The same things were measured in two ways. Each way mixes the same 12 hidden numbers, adds some noise and spreads widely along 7 directions of its own, which tell nothing about the thing.
In the rows, 100 means zero.
Some things both ways: the first way, then the second way.
110 129 129  86  99  98 149  96  81  98  79 134 124 119  92 101 103  76  92  84 102  93 113 113  95
105  85 100  79  97  76 100 114 124  82  95  86 101 116  93  91  79  76  86 113 129 124  87

110 107  89 131  88 109 105  89  97 123 107 103 113  82 109  81  85  70 123 103 104 110  69 117 117
 99 116  79 101  90  82 106 110  99  83 127  85 100  99  74  89  95  95  78 105 116 139  95

 90 104  82 118  85  93 103 107 110  98 122  94  82  97 115  67  92  96 108 110 103  92  95 119 108
105  67  87  89  88  96  72 131  99 102  93 102 122  97 114 114  96 107 104  80 106  98  90

121  79  71 126 107  97  81  74 116  68  92 113 116 110  97  86 103  88 121 118 105 144 108 102  97
101  92 113 112  86  93 101 127 102 103  98 118  69  92 102  77 113 118  80  82  97 133  78

107  82  89  91 125 110 109  77  81  95 125 110  84 120 109 110 104  81 127  86  89 110 128 133  73
 82 102 108 129 131 100  95 106  82 101  90 128 101  88 103  77  91 109  91  76 114 105 119

147  95  88  98 101  96 113 102  91 137  96  73  97  99  73 103 115  67 122 101 111  99  73 108  85
 87 106  74  78  71 103 113 116 105 131  84  66  97 107 106  91 120  91 113 105  72 106  92

110  82  87  87 108  82  76 105 116  79 101  77  90 107 116 106 122 112  80  87  95  85 122 105  81
100 102 117  84  90 115 108  86 110 114  88 129 116 105  94 132  98  96 113 139  95  61 144

 90  98 108 104  90  87  90 114 115  98  92  96  99  93 129  85  95 115  92  94  77  70 123 121 104
102  95  69 106  93 104  93  97  95 102 106  75 107 104  96 108 102  85 107  91 100 107  82

 69 100 102 101  96 104 116 129 111  95 100 107  80 104 108  85 132  63  80  92 108  89 104 123 104
 84 109 111  71  71 104 103 100 114 111  98 109 119 105  96 122  98  82  97 124  97  96 104

 96  86  99  94 117  85 108  89 101  49  91 132  96 134 103  95 114 108 118 115  89 129 149 102  74
 69  95  70 140 102 101  82 114  71 117 132  75  91  61 111  89 118 100 101  37 106 125  85

103  85  65 118  96 106  95  96 120  99 108  82  79  87 112  76 104  90 125 111  97 106 107 117  97
 94  90 114 107  82 101 100  82  97  91  95  88  94 111 110  98 106  78 107  89  75  84  77

126 106 112  96  91  97 109 118 107 135  89  93  92 100  91  87 100  98  97 108  94  82  90 119  80
126 100 138  89  99  73 106 111 107  69  88 130  98 125 114 103  78 112  83 103 100  86 121

121  94  89  84 112  97 111  86  93 100 107  93  82 102  91 103  98  98 131 109  95 109 108  97  83
104  67  91 118 118  93  98  75  98  80  78  73  86 112 103  83 102  85 108  99  95 110  76

132  97  88  79 122 114  67  90 128 117  95  72  83  81 136 101  89 117 101  75  67  78 114 114  75
 89 105 133 124 107 105 100  68  98  95  92 118  86  97 109  96 106  77 117  93  88  66  90

148 114 127  88  96  82  84 108  98 119  77  86 111  91 109  97  94 122  81  94  68  71  92 110  87
 95  83 101 128 118 100  97  87  88 107  89  91  83  93 123  88 112  93 124  65  99  88 100

 90  96  90  70 108 100 110  80  98 110 134 107  85  99 128 103  95 100  93  73 108  82 117 121 108
 99 101 116  99  97 100 101 100 102 104 102 120 101  93 104  95  98  98 104  97 101  88  98

132 100 104  90 102  97  91  87  97 117  90  98 101  98  95 103  91 100 103  86  83  88  98  91  89
 89  71 102 124 109 130  88  73  87 126  83 106 111  99 128 121 118  89 127  97  83  87 104

120  94 118  97 125  81  93 103 111  59  83 110 112 127 105 101 104 124 113 104  75 112 134 105  66
136  68 117  86 130 107  95 137 125 107  50 141  93 109 110  89  82 128 105 110 121 120  72

107  92 119  83  98  83 108 112  99 108  79 106 110 114  78 128 123  92  66  79 103  82 108  85  88
102 111  89 125 115 118 101  91  88 116 103 111  73 105  93 102 124 117  90 110 110 106 114

 98  80 101  66 117 101 101  90 103 119 114  98  87  96 124 113 101 102 104  81 104  85 109 107 101
 85 118  99  91  88  99 102 109  95 109 105 100 108  89 113  97 100 110 102  74  93  86  79

108 105  92 104  97  85 116 120  88 115 102  99  83 108  73 106 133  57 103 100 106 114  69  93  97
 90  89  85 119 122 101  93  76  89  91  97  95  81  93  95  92 113 102  87  95 112 118  93

 96  91 116  84 100  89  83 127 118 114  98  93  75 102 123  81 108 119  83 101  93  72  98 106  84
109  97  98 102 102 100  94 119 100 111  97 107  85  88 117  95 106 118 101  83  98  97  82

108  84  95 130  97  96  70  90 102  85  84 101 117  91 130  85 101  96 109 101  86 104  95  97  98
112  75  84 115 105 121 103  85 104 101  90 108 114 101  81 123  81  96  94 131 102 108  95

129  93  78 102 106  98 112  66  94 101 104  99 110  97 100 107  93  96 127  86  91 108 116 102  93
100  84  99 107 107 101  87  98  89  82 101  96 104 104  93 100  88  97  92  82  97 105  87

 82 109 138  89  99  98 117 122 102 100  82 109 107 100 114  96 121  86  75  82 104  67 111 119  96
 89 114 125  89  86  91 108 102 114 108  98  90  91 110 116  88 102  64 120  93  97  73  84

120 116  99 137  82  77 103 104  93  76  72 106 125  96  76  94 113  83 109 114  88 120  87  79  99
102 110  63  93  87 101  85 117  87 116 125  75  97  77  90 118 135 118 119  91  79 119  95

104  74  86  83 118 105  82  81 118  95  92 104  99  98 119 112  99 101 110  85  79 101 140 116  98
 97 121  91 116  93 106 117  77  96 101  97  95  80 105  87  86 114  92  91 108  88 125  75

136  93  82 102 114 110  80  80 123  96  98  85  98  98 116  94  79 117 114  92  76  99 119 110  74
 88  81  87 114  96 103  70 137  85 109 102 100 101  83 107  90 110 112 100  53 101 116  74

118  97 109 111  86 104 117  91 110  97  63 124 137 104 107  91  93  94  87 100  96 100 109 101 106
124  85  82  67  69 104 107 127 120  85  97 104 118 127  66 131  68 115  55 141 115 143  84

 95  96 115 103  93  82 101 100  84  89 101 113 107 103 100 102 115  89  87  88  90  90 108 110 115
112  65 133  99 131  98  85  95 101  76  54 140 102 114 120 103  81 120  93  91 108  89 105

Other things, the second way, with their names:
z_130:  68  85  98 107 106  72  69 121  78  67 121  87 109 100 114  93  80 103  61  37 139  92 107
z_643:  95 117 110 119 120 102 132  54  92 102  93  90  96 111 118  97  96  82 116 114  85  71 131
z_713: 120 101 116 104 103  95  97  96 107  94  83 133  98 109 106 112 108 115 112 116 103  84 107
z_812: 107  81  97 106 115  92  88 111  95  88 107  94  78 103  94  90 104 106  86  97 107 124 103
z_143: 102 110 118 105 116  79  97  99 102  90 100 107  83 102 112  89 112  91 104  98 108 117 109
z_499: 115  93  96  84  95  89 120  80 114  80  99  89  97 120  83 100  90  92  88 143 100 108 107
z_386: 113  99  74 120  92 103  92  97  95 107 111  93  88  96  90 125 123  93  99 115  96 131 107
z_818: 100  66  61 100  87 109  71 139  83 109 111  88 128  82 100 121  94 124  98  65 101 113  86
z_672: 107 103  97  91  89 112 108  96 105 125  85  94 100 106 110 108 126 100 129 124  65 106  90
z_252:  99 125  87 104 117 105 108 111 101 132 102  93  93  95 117  87 106  99 123  96 113  73 102
z_898: 104  93  98  88  98 101 100 100 109  89  98  96 115 112  87 109  80  83  90 120 106 106  89
z_614: 110 112  98 105 122  93 118  81 102  93 100 111  95 106  97  89  90 107  93 123 116  97 117
z_512:  99 128 104  97  99  99  97 117  96 113 108 114  93  94 105 115 110 113  99  97 105  90 114
z_500:  99  94  82  96 103 103  84 113  92 104  98  90 118  96 110 104  92  97 106  81  98  92  79
z_461:  89 103 148  89 118  85  95 108  98  80  74 119  92 131 134  80  83  99  85  70 105  76  93
z_668:  88  77  95 118 101 104  90 106  91  89  87 102 119 112  99 112  77  88  83  81 118 111 101
z_600:  92 134 109 107 108  85 102  87  85  98 114  98  91  89 111 112 116  98 115 101  76  74 143
z_494: 124  26 100 101  96 102  81 120 118  80  49  93  96 117 100  96  75  88  91  90  93 130  29
z_132:  81  56  88 136  98 126  75 104  83 118  94  91 102  85 114 112 106  88 109  55 100 100  75
z_998:  81  94  86 131 116 112 113  71  79  80 130  86  95 108  73 101  81  99  59  93 128 127 105
z_832:  77  84  86 107  95  85  88 117  86  91 115  77 100  81 111  70 102 103  89  46 104 131  61
z_198: 111  91 113  81  96  84  96 116 101  89 106  94 102 110 106 102 100 102 106  99  94 105 119
z_573:  95 101 115 111 123 108 115  61 105 103 110 107  93 101  94  96 100  80 110 131 115  90 117
z_651:  94  78  94  78  81 102  94 107  98  79  99 100 154 123  82 142  59  97  75 118 107 109 121
z_502:  92  76 103 112  97  93  97  85 100  84 112  81  88  91  94  76  95  77 104  77 104  91  64
z_522: 110  80  67 121 109  88  96 110 102  86 115  67  96 103  70  77  87  74  98 106 123 124  88
z_91:  89  84 112 107 105 105  87  92  97  96 109  82  92  93 107 102  99  62 108  79  93 114  62
z_379:  90 114  73 109 104  91 110 105  88 106 120  67  89  97  97  84 111 100 102  84 109 118 102
z_310:  95  99 103  83  95  86  98 106 100  90  97 111 108 106 100 106  98 114  91 105 108  85 129
z_856: 108  98 103  84  89  76  98 110 107  81  89  93 100 112 109  90  93  99  95  95  92  91  87
z_567:  55 144  96  99  89  70  82 127  81 111 141  89 114  69 120  95 119  84 109  55 111  83 141
z_940: 105  98 124  78  82 101  90 113 104 112  91 135 128  96 128 123 101 118 125  96  88  57 107
z_174: 102 108 100  95  79  98  88 117 101 114 128 109  97  78 107  99 123 106 109  89  96 109  71
z_543:  90 104  86  86  91 104 112  96 102 110 107  81 102 102 105 101  98  94  96 102 100 105  90
z_402:  87  78  89 112 102 107  90 103  82  99 113  89 112  88 105  91  97 101  99  68  99 123  82

Some of these things the first way, each followed by its name:
114  82  88  76 109  90 131  81  93 104 112 105 100 121  81 117 112  91 111  87 132 103 111  87  90 -> z_130
100  75  89  89 116 118 139  94 107  99 111 106  71 119  93  91 106  89 136  99  97 100 143 130  74 -> z_461
 90  96  98  85 110 105 132  97  91 107 117 110  88 105 101 101 113  70 116  94 117 103 107 125 105 -> z_668
 79  96 105  90 114  99 113 100  99  84 111 115  89 117  99 100 113  81 109  87 110  94 129 118  86 -> z_567
117  93  90 109  92  99  96  73  88 121 123 104 107  88 115  94  80  98 109  87  95  94  87 111 118 -> z_402
104 135 127  86  93 104 117 122  96 125  89 103 100  86  96 108  99  77  72  92  92  83  80 109 102 -> z_713
114  91 129  88  99  78  93 124  97 130  94  87 101  97  95 108 114 107  84  98 107  75  77  97  93 -> z_379
 88  86  99 109  97  91  89 116 106 117 111  85  84  93 122  86 104  98 112  92  93  77  96 113  95 -> z_500
 80 112 120 107  88  99 127 100  71  94 108 128 105 103 110  97 112  70  85  89 106  94  91 106 112 -> z_573
111 106  68  89 110  95 127  90  93 102 127  94  77 103 108 100 114  83 118  99 114 118  93 106  89 -> z_502
 77  79 118  76 117  84 101 116 117  74  87 110  90 118 102 107 129 109  89  95 107  92 136  96  82 -> z_512
104  87  95  83 106  91 121  92 103  71 100 117  81 131  84  98 111 114 103 104 101 100 146  96  66 -> z_812
105 107 102  82 108  96 122  75  91 117 111 115 102  89 106  94 107  85 118  68 117  91  94  95 119 -> z_91
 96  89 113 128  84 106 103 126 107  99  81  97  97 102 105  81 113  85  91 112  87  87 100 119  83 -> z_651
100 105 104 121  76  95 109 114 106 101 109  97  83  96 102  62  95 106  98 117  93  81 100 124  96 -> z_198
119 111  97  52 112  86 112  75 102 132 104 108 103  94  80 117  97  93 103  74 127  92  96  80 114 -> z_386
119 101  85 116  99  97 112  95  89 114 110 107  95 104  93  91 102  73 126 110 101 124  74 108  97 -> z_832
